The same things were measured in two ways. Each way mixes the same 3 hidden numbers, adds some noise and spreads widely along 2 directions of its own, which tell nothing about the thing.
(in the rows, 128 means zero)
Some things both ways: the first way, then the second way.
[137 146 154 136 151 189 129 127 143 158 160 130 161]
[133 164 162 131 145  85 113  57 131 170 130 135 119]

[138  88 157 105 110  87 210  79 144 164 107 153 139]
[153 105 166 102 142 155 151 114 140 161  52  73 137]

[122  94 157  95 135 121 209  96 124 158 158 170 125]
[133  93 158  78 119 167 116 100 152 194  75  77 149]

[ 97 133 164 133 138 114 160 134 161 146 112 143 160]
[121 169 174 138 170 145 139  90 114 175  89 114 120]

[ 90 149 161 146 142 130 137 152 154 139 122 135 175]
[116 175 182 158 167 116 121  83  99 171 117 148 109]

[146 132 135 125 150 205 143 111 114 163 185 139 132]
[174 143 152 121 131  66 129  69 153 129 127 115 111]

[115 130 196 106 158 151 173 114 152 153 175 181 145]
[134 155 167 120 168 136 134  81 140 178  69  90 129]

[179 118  94 142  87 112 142 126 106 162 104  67 167]
[177  97 149 108  95 115 130 133  98 114 145 123 122]

[107 127 146 128 139 137 159 131 131 148 131 143 146]
[144 150 160 133 156 121 144 102 116 143  96 104 117]

[115 120 181 117 140 128 179 107 161 158 125 158 151]
[109 151 179 117 159 147 113  68 139 206  88 112 133]

[184  77 136 103 101 113 201  60 111 180 135 130 126]
[188  79 145  80 107 136 144 124 159 129  72  65 139]

[103 144 159 135 159 162 144 130 151 153 137 147 155]
[124 179 176 145 170 108 123  62 124 167 106 128 116]

[192  92 110 113 112 157 175  70 103 182 148 118 119]
[175  91 140  75  92 107 110  94 166 152 113  87 137]

[153 106 143 115 125 148 172  85 126 170 145 139 137]
[138 109 166  96 111 117  98  68 154 191 119 120 141]

Other things, the second way, with their names:
(153): [175  91 139  71  96 140 133 131 117 128 124  82 139]
(235): [161  98 153  80 124 154 140 115 151 158  67  59 144]
(24): [147 114 154  89 120 127 115  88 154 173  91  93 136]
(313): [136 169 151 122 141 114 129  99  94 151 134 126 118]
(102): [131 133 167 120 113 119 105  94 107 175 139 142 127]
(18): [130 158 172 122 161 127 128  76 138 179  83 104 125]
(42): [177 100 149  94  92  94 115  97 152 137 121 106 127]
(191): [143 103 156  82  94 119  89  72 163 190 120 110 143]
(151): [150 135 153 112 135 120 130 101 110 147 117 108 121]
(354): [130 173 173 132 166  99 119  59 149 180  97 120 128]
(285): [125 185 159 141 139  75 108  55 102 158 168 159 116]
(88): [132 131 153  80 166 189 162 121 135 177  36  43 155]
(308): [124 178 172 140 172 142 143  99  95 162  97 116 124]
(202): [141 133 145  95 116 134 127 119  96 140 132 104 131]
(232): [160 143 166 146 130 125 147 136  75 119 129 134 105]
(127): [116 172 181 150 163 139 129  97  85 173 130 149 119]
(340): [175 130 158 119 132  80 131  85 166 130  94  92 118]
(393): [136 110 154  81  79  95  77  54 169 202 146 126 141]
(184): [144 164 165 143 130  53  97  47 145 159 157 153 108]
(324): [151 108 142  70  89 107  94  74 160 172 137  94 140]
(353): [143 178 167 157 138  45 108  55 111 142 172 178  97]
(149): [172  90 138  74 101 143 135 121 138 143  99  73 141]
(390): [152 145 174 136 177 127 157 101 145 157  45  90 123]
(109): [162 124 143 108 104 109 124 117 102 132 146 115 128]
(136): [145 104 154  78  99 101  92  59 179 189 112  98 144]
(140): [157  93 154  87 114 160 140 141 113 139  97  78 139]
(279): [143 108 151  83 126 160 135 105 134 168  85  80 145]
(74): [130 166 151 119 140 114 120  81 107 159 140 119 126]
(27): [136 185 164 146 188 113 150  86 129 151  83 107 108]
(97): [151 148 174 141 120  48  90  46 151 165 161 169 111]
(192): [128 166 156 118 125  89  96  49 134 169 158 142 123]
(188): [120 191 174 143 160 107 125  78  97 156 137 144 108]
(382): [129 175 170 131 172 122 134  79 126 169  99 111 122]

Some of these things the first way, each followed by its name:
[152 129 137 137 118 136 142 120 137 158 126 109 160] : (151)
[114 127 167 122 147 142 167 110 153 157 140 159 140] : (18)
[168 110 168 107 131 152 182  81 132 169 165 151 140] : (24)
[112 133 141 149 116 105 148 134 157 150  73 111 171] : (308)
[111 149 157 152 119 102 131 150 165 143  92 107 189] : (127)
[164  99 139 104 140 187 172  77 113 176 178 146 117] : (136)
[130 156 131 166 126 145 111 144 150 148  90  85 179] : (188)
[108 128 168 121 162 171 160 112 147 158 153 166 137] : (354)
[100 126 120 148 129 135 154 121 146 158  78 118 144] : (382)
[148  94 150 100 126 124 199  84 123 168 161 156 124] : (235)
[160 111 153 111 115 118 179  97 133 164 136 129 151] : (279)
[165 112 153 106 142 182 166  85 125 172 177 149 130] : (340)
[148 114 132 109 150 203 157 106 103 165 201 153 119] : (393)
[129 152 127 152 129 153 118 151 131 147 125 103 168] : (313)
[109 157 105 162 155 199 100 159 120 142 147 104 153] : (353)
[109 136 158 137 139 136 155 118 158 154 101 135 156] : (27)
